The rows come from 5 hidden closed curves, with some noise, and rows from the same curve form a group. Each curve winds through 8 dimensions. The rows are also pushed far along 5 directions, which tell nothing about the answers.
In the rows, zero is written as 128.
Some rows, each with its group after it:
[ 99 144 102  76 126 110 148 100 119 134 137 121 172 101 128 113 126 137
 125 135 100 130] => R
[ 91 184  72 111 132 112 162 108 134 142 173 144 130  82 159 100 153 112
  72 124  77 115] => V
[101 144 107 113 179  93 132 107 140 126 115 121 147 159 132 128 136 146
 122 143 106 140] => R
[165 129 162 118  97  97 115 139 170 128 133  82 142 123 127 143 105 119
 123 106 142 147] => U
[100 167 100 102 153 111 146  95 164 119 135  87 155 131 153 107 128 141
  74 115 102 128] => B
[124 136 178 115  67 103 146 136 142 141 164  99 148  55 150 161 143  88
 138 126 135 144] => U
[127 115 133 175  87 183 151 144 136 139 135 135 103  90 126 103 117 119
 101 131 138  88] => B
[140 136 148 140  93 130 120 132 131 129 153 104 128  80 150 153 129 103
 140 135 137 131] => T
[122 117 149 129 110 136 119 127 149 117 125 113 118 125 131 111 136 100
 108 112 147 142] => T
[128 116 143 105 133  97 115 114 165 122 114  76 164 137 117 127  97 136
 132 131 142 149] => B
[ 94 139  66 144 161 163 156 138  49 147 154 252  99 122 115 110 159 128
 135 149  94  85] => V
[ 88 161  75 120 145 132 154  81 146 131 140 110 160  96 163  97 150 130
  75 127  94 114] => V
[146 133 128 141 104 149 115 162 181 125 157  81 125 109 135 101 100 109
  57 124 146 131] => U
[134  73 158 152 109 183 120 105 129 113 100  66 135 119 118 136  87 123
 162 133 132  90] => U
[164  94 191 160  83 156 106 177 149 126 109 104  98 135 132 131 157  99
 106 123 177 159] => V
[111  99 128 151 105 170 129 100 125 116 110  89 104  99 135 112 115 108
 152 137 136 106] => V
[107  92 141 150 125 175 129 109 102 115 106 128 104 129 124 123 127 117
 154 125 131 101] => T
[148 109 159 150 113 135 112 120 144 111 108 130 113 148 105 133  85 130
 163 118 152 109] => U
[125 108 136 122 136 108 117 137  86 140 128 172 139 127 109 152 137 131
 186 151 141 146] => V
[132 114 109 147 128 151 141 119  83 135 141 157 113 109 115 154 109 133
 185 116 117  84] => U
[109 122 131 111 103 111 164  93 117 146 139  88 178  61 141 170 126 126
 176 145 108 117] => T
[126 142 131 136 118 166 136 134 132 118 140 106 124 111 145 122 113 136
  97 133 113 101] => U
[127 119 137 110 154  96  98 158  99 135 132 145 124 148 121 141 153 125
 142 139 133 171] => V
[124 138 144 113 102 115 126 104 126 122 141  82 150  77 161 167 136 106
 164 145 130 144] => T
[116 131 110 122 127 125 124 115 139 127 116 105 123 123 139 109 137 123
 117 134 135 146] => V
[133 103 177 148 110 145 105 150 144 110  99  95  83 152 124 119 115 125
 137 128 164 144] => V
[123 105 141 133 120 130 142  97  91 140 130 161 152 102 110 158 120 124
 192 123 109  94] => U
[106 162 105  95 128  93 141 121 179 130 155  63 165  98 155 114 127 126
  70 142 123 160] => R
[139 124 129 106 149  93 136 138 112 133 101 153 125 178 102 149 123 164
 173 131 130 143] => R
[167  84 141 148 125 119  92 145 149 136  98 116 103 166  84 107  91 133
 138 114 155 138] => B
[126 131 105  98 152  96 124 130 146 130 119  80 146 148 131 125 126 146
 115 143 126 161] => B
[115 130 142 119 117 114 135 118 141 129 117  69 138 109 152 143 140 139
 134 134 137 148] => T
[136 125 127 152 110 161 131 175 102 137 158 177  87 113 130 126 157  99
 110 125 144 125] => T
[140 128 138 120 138 106 137 160 102 139 130 193 132 155 102 151 141 148
 154 133 141 138] => B
[158 125 150  99 120  53 104 183 139 146 128 124 121 150 105 141 135 141
 144 129 168 203] => B
[135 125 124 117 143  94 101 107 129 131 131 134 153 128 117 135 119 119
 148 126 118 137] => T
[ 96 166  89 142 124 164 170 135 131 136 181 167 121  89 140 100 125 111
  65 139  92  77] => U
[ 99 123 146 123 125 132 137 114 108 119 112 105 116 118 140 143 130 132
 170 149 120 123] => V
[139 168 131 110 150  66 108 128 165 131 124 105 141 154 138 131 116 151
 107 129 105 155] => T
[126 123 112 132 125 158 126 125 148 119 130  98 143 115 140 110 129 119
  91 143 135 128] => R
[123  94 121 133 165 130 116 100 117 124  91 105 143 154 105 135  91 156
 172 152 106 107] => T
[139 141 141 135 113 129 142 172 159 137 143 154 123 137 120 106 131 131
  70 126 143 133] => U
[128 132 124 146 121 133 115 157 172 138 144 135 118 131 117  67 126 117
  42 111 143 137] => B
[128  83 149 184  77 215 150 147 135 132 120  86  94  86 135 106 120 108
 102 136 143  87] => B
[129  99 174 111 131  93 132 141  60 138 108 194 131 148  97 190 153 140
 235 149 147 152] => U
[102 118  97 152 141 165 150 118  99 143 138 151 140 100 136 116 152 138
 115 137 120 103] => T
[141 138  95 150 133 171 119 165 165 123 143 131 110 143 135  72 134 121
  24 121 149 133] => R
[ 99 135 109 127 148 144 122  84 146 116 124  93 149 119 139 100 105 135
 101 116 104 103] => U
[125 118 102 117 146 112 134 144 131 142 113 120 122 149 112 106 127 148
 116 145 118 143] => B
[136 106 127 100 154  85 110 125 123 134 116 137 160 159  85 144  92 145
 175 145 127 140] => U
[ 78 130 107 110 133 130 146  81 117 121 140 112 144  93 138 122 123 114
 145 134 104 110] => T
[151  66 131 152 143 158  96 138 107 122  99 111 100 165  93 130  96 137
 174 117 160 122] => B
[128 117 133 118 119 114 126 109 119 130 113  96 140 110 143 154 146 125
 167 137 140 152] => V
[134 117 137 160 110 162 131 153 138 130 135 158 109 128 114 104 122 115
  99 132 142 109] => T
[142 125 151 136 100 129 110 171 159 127 136  97  99 123 128 106 117 109
  94 136 148 149] => B
[ 89 153  97 117 171 103 147  73 120 127 128 142 164 125 141 143 136 139
 142 142  80 105] => R
[151  95 108 152 157 161 101 167  85 131 121 200  96 173  91 116 135 134
 137 130 158 130] => R
[117 124 104 117 146 113 121 114 123 123 111 137 113 149 116 111 123 132
 150 135 122 136] => V
[120 124 128 127 113 123 150 142 119 149 153 138 132  96 127 132 142 114
 119 120 119 124] => R
[ 99 134 114 146 157 139 125  83 185 103 103  63 136 149 145  98 101 139
  84 132 117 111] => R
[133 125 121 170 107 165 123 176 151 141 159 163  98 111 124  74 143 100
  41 116 157 126] => V
[158 122 159 127  99 122 128 141 155 132 121 100 150 120 138 146 142 116
 112 128 144 149] => B
[106 144 130 128 132 131 127  84 137 115 121  90 156 103 159 130 133 131
 125 142 106 123] => T
[145 155 132 111 136  76 107 146 164 126 132 129 138 152 121 127 114 134
 109 137 138 164] => V
[105  99 111 119 140 132 149  92 112 135 113  98 168 112 123 142 123 145
 165 141 125 117] => R
[ 94 163  66  69 197  42 116  90 112 137 121 146 157 159 120 116 127 161
 146 141  72 153] => B
[125 112 117 152  95 173 152 158  88 146 169 154 121  63 142 145 167 101
 132 141 163 126] => T
[123 133 163 131  82 134 149 160 107 134 156 122 110  76 152 168 154 107
 155 140 150 138] => U
[133  98 132 148 137 141 124 100 114 128 111 158 135 146  93 126  95 137
 167 107 122  89] => U
[105 119 123 165  91 185 160 131 127 140 161 115 118  58 142 114 125 101
  97 132 117  79] => V
[135  96 153 109 141  70 102 122 104 136 120 114 149 133 106 183 117 127
 221 144 144 161] => R
[108 130 116 106 150 106 150 118 110 133 111 140 144 149 111 138 118 164
 164 143 115 125] => B
[137 133 166 141 111 109 130 144 111 139 145 149 136  98 148 179 175 101
 152 136 141 150] => R
[136 142 123 115 143  77 111 145 160 139 143 135 133 148 117 110 127 121
  88 106 129 157] => R
[128 143 151 131 129 108 111 138 176 129 124 104 125 142 136  95 127 123
  62 116 114 140] => T
[158 128 121 128 143 102 128 163  87 146 128 197 101 160 108 155 152 135
 164 119 129 141] => V
[144 138 139 131 148 132  99 142 169 110 111 127 116 187 106  90  84 147
  82 122 124 120] => U
[144 118 171 139  83 118 123 190 119 154 161 148 102  94 126 135 160  98
 114 118 160 160] => B
[147 133 147 144  87 130 127 162 162 142 162 127 127  94 133 111 136  97
  69 112 154 141] => R
[161  99 137 178  96 190 125 161 113 134 138 168  95 115 116 122 133 103
 115 107 150  98] => R

New rows, each followed by its group:
[109 126 129 145 126 168 141 110 132 123 122 105 140 107 153 120 147 117
  97 144 113 109] => V
[112 125 123 133  99 144 145 107 118 132 135  92 137  69 164 143 160 107
 140 141 136 134] => V
[139 142 142 120 121 106 128 170 143 130 146 152 109 145 113 127 116 116
 114 135 132 140] => U
[102 130 133 119 139 107 116 104 130 128 128  89 134 111 136 128 111 129
 140 131  99 125] => T
[125 116  89 144 141 171 150 122 112 138 129 173 131 132 110  96 129 135
  99 114 110  87] => R
[107 182 100 149 123 145 148 112 159 136 167 109 143  71 174 105 130 124
  51 131  85  94] => T
[135 107 116 128 148 144 125 129  98 129 134 142 136 136 115 149 123 130
 158 128 129 116] => B
[121  92 103 174 134 191 142  91 100 127 125 138 129 103 119 136 108 121
 160 127 113  59] => R
[129 100 139 135 106 141 118 120 123 121 109  90 114 115 135 135 137 115
 159 134 157 146] => V
[122 125 104 119 162  95 122 131 113 143 129 134 148 139 108 136 109 158
 151 150 113 132] => T
[123 108 117 145 161 148 105 161  87 134 136 165 104 145 115 123 143 133
 130 132 143 135] => V
[120 115 140 125 154 100 109 119 105 135 118 141 122 148 108 132 112 139
 161 128 100 123] => T
[134 159 112 145 160 119 108 174 179 126 143 184 102 186 113  65 125 121
  19 117 127 137] => R
[113 150  92  98 131 119 171 120 112 151 152 153 175  97 139 131 166 127
 100 137  92 123] => R
[139 127 152 144  92 135 128 149 176 130 148  60 121  94 144 125 109 109
  89 120 145 133] => V
[133  99 150 120  99 119 135  84 156 127  91  37 166 103 133 147 103 134
 172 148 125 128] => B
[116 122  96 152 126 155 147 110 136 137 126 139 119 117 112  93  91 138
 116 128 103  73] => B
[126 127 133 150  93 159 125 116 183 111 123  69 100 111 144  89  99 104
  86 126 136 112] => V
[115 111 110 154 137 163 128 117  86 138 146 194 120 107 119 113 153 103
 128 113 120  97] => T
[125 114 166 115 102 105 112 138 121 126 134 115 119 111 129 147 140 101
 161 126 155 163] => T
[108 146 139  90 114  73 133 107 160 137 111  63 148 107 151 121 140 131
 120 147 101 164] => B
[133 108 144 125 132 121 109  95 145 102  84  92 121 164 115 132  93 141
 175 124 150 133] => T
[136 131 106 138 128 133 119 162 163 128 142 129 116 140 122  91 125 123
  66 125 168 150] => T
[160 121 113 156 158 130  77 151 160 117 130 118  96 176 109  97  85 131
  92 107 148 131] => V
[128 124 120 133 125 133 128 146 146 129 130 133 131 135 120 111 127 124
 101 139 158 143] => T
[128 140 135 110 131  90 114 161 121 137 150 160 108 134 120 129 143 114
 126 122 137 160] => T
[102 124 121 113 125 106 155  85 130 142 129  72 183  79 137 151 110 141
 161 151  97 111] => T
[120 171 130  73 121  38 143 117 183 148 145  57 201  95 152 151 132 138
 100 152 103 179] => T
[130 117 135 155  97 157 114 138 124 132 142 102  98  87 148 114 138 103
 115 122 142 128] => B
[120 164 113 110 145  93 137  96 145 133 126 107 162 123 149 137 131 146
 116 134  83 124] => T
[140 147 149 108 138  64 126 195 129 151 153 174 127 149 119 154 167 119
 111 143 136 181] => R
[118  99 134 146 123 160 123 124  99 124 129 167 106 123 114 117 142 103
 144 113 144 115] => T
[121 125 154 106 135  98 120 144 109 129 114 102 134 134 132 165 135 141
 171 166 122 159] => T
[122  81 121 136 129 152 127 113 101 124 111 108 127 121 109 143 109 133
 190 141 157 121] => T
[126 103 156 131 127 128  94 112 159 109 111  26 134 124 138 136  98 127
 139 133 148 145] => V
[105 141 122 107 129 105 137 124 141 133 138  72 157  97 146 140 119 139
 124 166 112 142] => T
[117 135  98 110 174 111 140 112 127 125  95 168 123 194  97  99 112 172
 125 117 105 114] => R
[143 119 186 120 123  85  73 132 168 113 102  70 126 155 131 128 117 128
 131 125 160 184] => T
[116 133 148 106 134  83 104 139 111 135 140 128 127 119 132 146 144 122
 151 135 129 165] => T
[143 111 149  98  95 132 131 133 151 118 106  54 137 127 132 130 119 128
 128 132 139 152] => R
[ 94 129  87 103 187 121 132  76 140 101  96  84 140 177 109 112  61 168
 151 141  86  94] => B
[112 132 151 108 118  99 132 146 134 136 128 128 130 125 128 130 141 122
 127 150 128 155] => V
[127 123 163 121 103 134 135  98 198 104  82  36 131 148 135 104  93 137
 104 115 130 124] => R
[105 148 121 108 122 122 173 121  95 142 150 160 168  90 139 165 151 138
 153 153 106 115] => B
[128 106 118 162 152 158 110 139 114 131 118 122 113 141 112 115 103 150
 128 144 124 106] => T
[109 145 119  96 147  80 134 126 119 142 140 150 142 131 117 127 133 136
 133 127  99 139] => B
[105 170  88 100 114 111 174  99 131 144 165  90 184  53 176 155 151 128
 116 146 101 128] => B
[124 162 111  69 158  72 138 143 101 133 148 133 161 134 141 179 154 141
 150 152 110 167] => B
[136  73 124 192 142 194  87 116 137 110 102 157  83 168  87  65  89 116
 110  85 158  86] => T
[121 141  71 141 175 125 106 119 148 120 120 175  84 188  97  55  93 141
  86 103 115 108] => V
[133 113 113 133 126 131 124 150 130 131 136 132 121 130 120 121 130 124
 121 131 164 148] => T
[136 144 141 124  95 115 148 137 144 136 145 132 137 101 143 140 152 111
 117 120 147 145] => T
[113 103 104 123 129 133 146 101  87 137 132 116 146  98 122 160 119 133
 197 141 127 113] => T
[169 117 155 145 102 127 117 204  77 153 175 219 117 110 115 172 175 107
 146 121 183 159] => B
[ 95 116  73 125 196 127 134  74 112 132 101 135 169 157 104 110 100 173
 144 148  82  92] => T
[152  88 166 151 107 132 122 184 108 147 133 156  91 134 101 138 147 111
 142 108 167 142] => R
[142 151 140 113 155  89 110 154 109 132 141 156 127 153 129 161 141 133
 138 135 108 148] => V
[141 122 143 135 113 125 130 149  83 133 134 187 107 125 121 158 151 122
 179 128 159 139] => T
[109 128 117 111 139 108 144 120 133 133 117 105 131 138 119 121 111 156
 138 131 120 128] => B
[141 136 176  88 102  43 123 147 177 134 130  91 141 134 127 151 138 109
 130 117 151 193] => U
[154 117 176 143  84 130 105 144 159 112 118  77  99 123 138 141 111 113
 144 121 175 152] => T
[111 150 103  98 173  82 126 143 143 132 132 152 136 171 105 110 115 143
 105 147 105 145] => R
[162 112 127 186 112 195 116 167 163 125 141 143 104 136 123  82 126 106
  39  99 162 105] => B
[112 106 140 142 102 159 149 116 120 132 116  96 121  96 142 131 151 111
 134 130 124 117] => V
[130 128 105 151 116 148 146 132 128 141 142 141 109 109 122 108 111 128
 113 116 113  93] => B
[130 162 147 129 103 110 139 127 141 140 148  84 146  76 171 159 147 124
 117 140 106 133] => T
[138 163 112 102 153  80 104 131 170 126 144 130 138 159 114  94  95 140
  79 102 110 140] => U
[116 128 107 112 160  89 124 140  78 156 128 204 131 141 110 123 169 141
 145 135 111 151] => B
[ 87 134  93 115 186 104 111  78 138 119 112 107 133 160 114  94  79 156
 129 127  77 103] => T
[112 108 106 136 137 152 133 116 128 124 119 130 137 130 116 114 114 134
 130 144 143 118] => T
[123 117 132 133 117 123 118 132 117 138 117 113  96 118 130 118 135 126
 145 131 128 140] => B
[125 123 128 136 150 111 137 166 107 149 141 176 117 143 115 140 159 124
 126 129 130 143] => R
[125 161  99 126 106 124 165 148 129 155 166 134 123  80 152 124 157 119
  85 125 102 123] => B
[116 143 112  98 152  91 111  74 166 104 104  62 155 147 137 125  87 143
 147 137 114 139] => T
[102 134  94 114 155 129 144 108 108 126 130 143 129 132 122 126 121 132
 142 143  95 108] => T
[106 156 149  90 127  68 117 117 130 134 147  80 161  85 162 157 151 117
 139 149 108 172] => T
[119  91 104 146 170 168 113 110  99 115  90 140 115 172 102 115 101 157
 164 142 132 102] => B
[162 123 174 125 108  94 104 141 154 129 106  68 121 139 139 157 125 136
 149 124 144 167] => T
[176  89 206 158  40 128 124 191 118 155 133 123 100  76 121 168 151  97
 170 141 180 158] => B
[156 152 146 100 123  73 114 158 169 126 145 120 157 142 128 143 129 129
 101 122 160 179] => B
[130 149 155 146  93 148 130 180 150 134 159  99 113  87 167 126 161 106
  60 149 141 151] => T
[129 133 146 127 103 144 149 153 126 127 126 131 113 124 135 131 143 134
 121 135 140 133] => R
[114 114 100 128 170 119 107 105 114 128  99 138 121 164 110  97 123 151
 135 116 120 128] => B
[130  91 141 145 129 137 110 139  89 143 110 162 111 134 109 123 149 129
 155 124 146 138] => B
[133 112 148 125 122 105  99 125 165 119  86  61  93 159 121 100  96 139
 135 126 136 151] => B
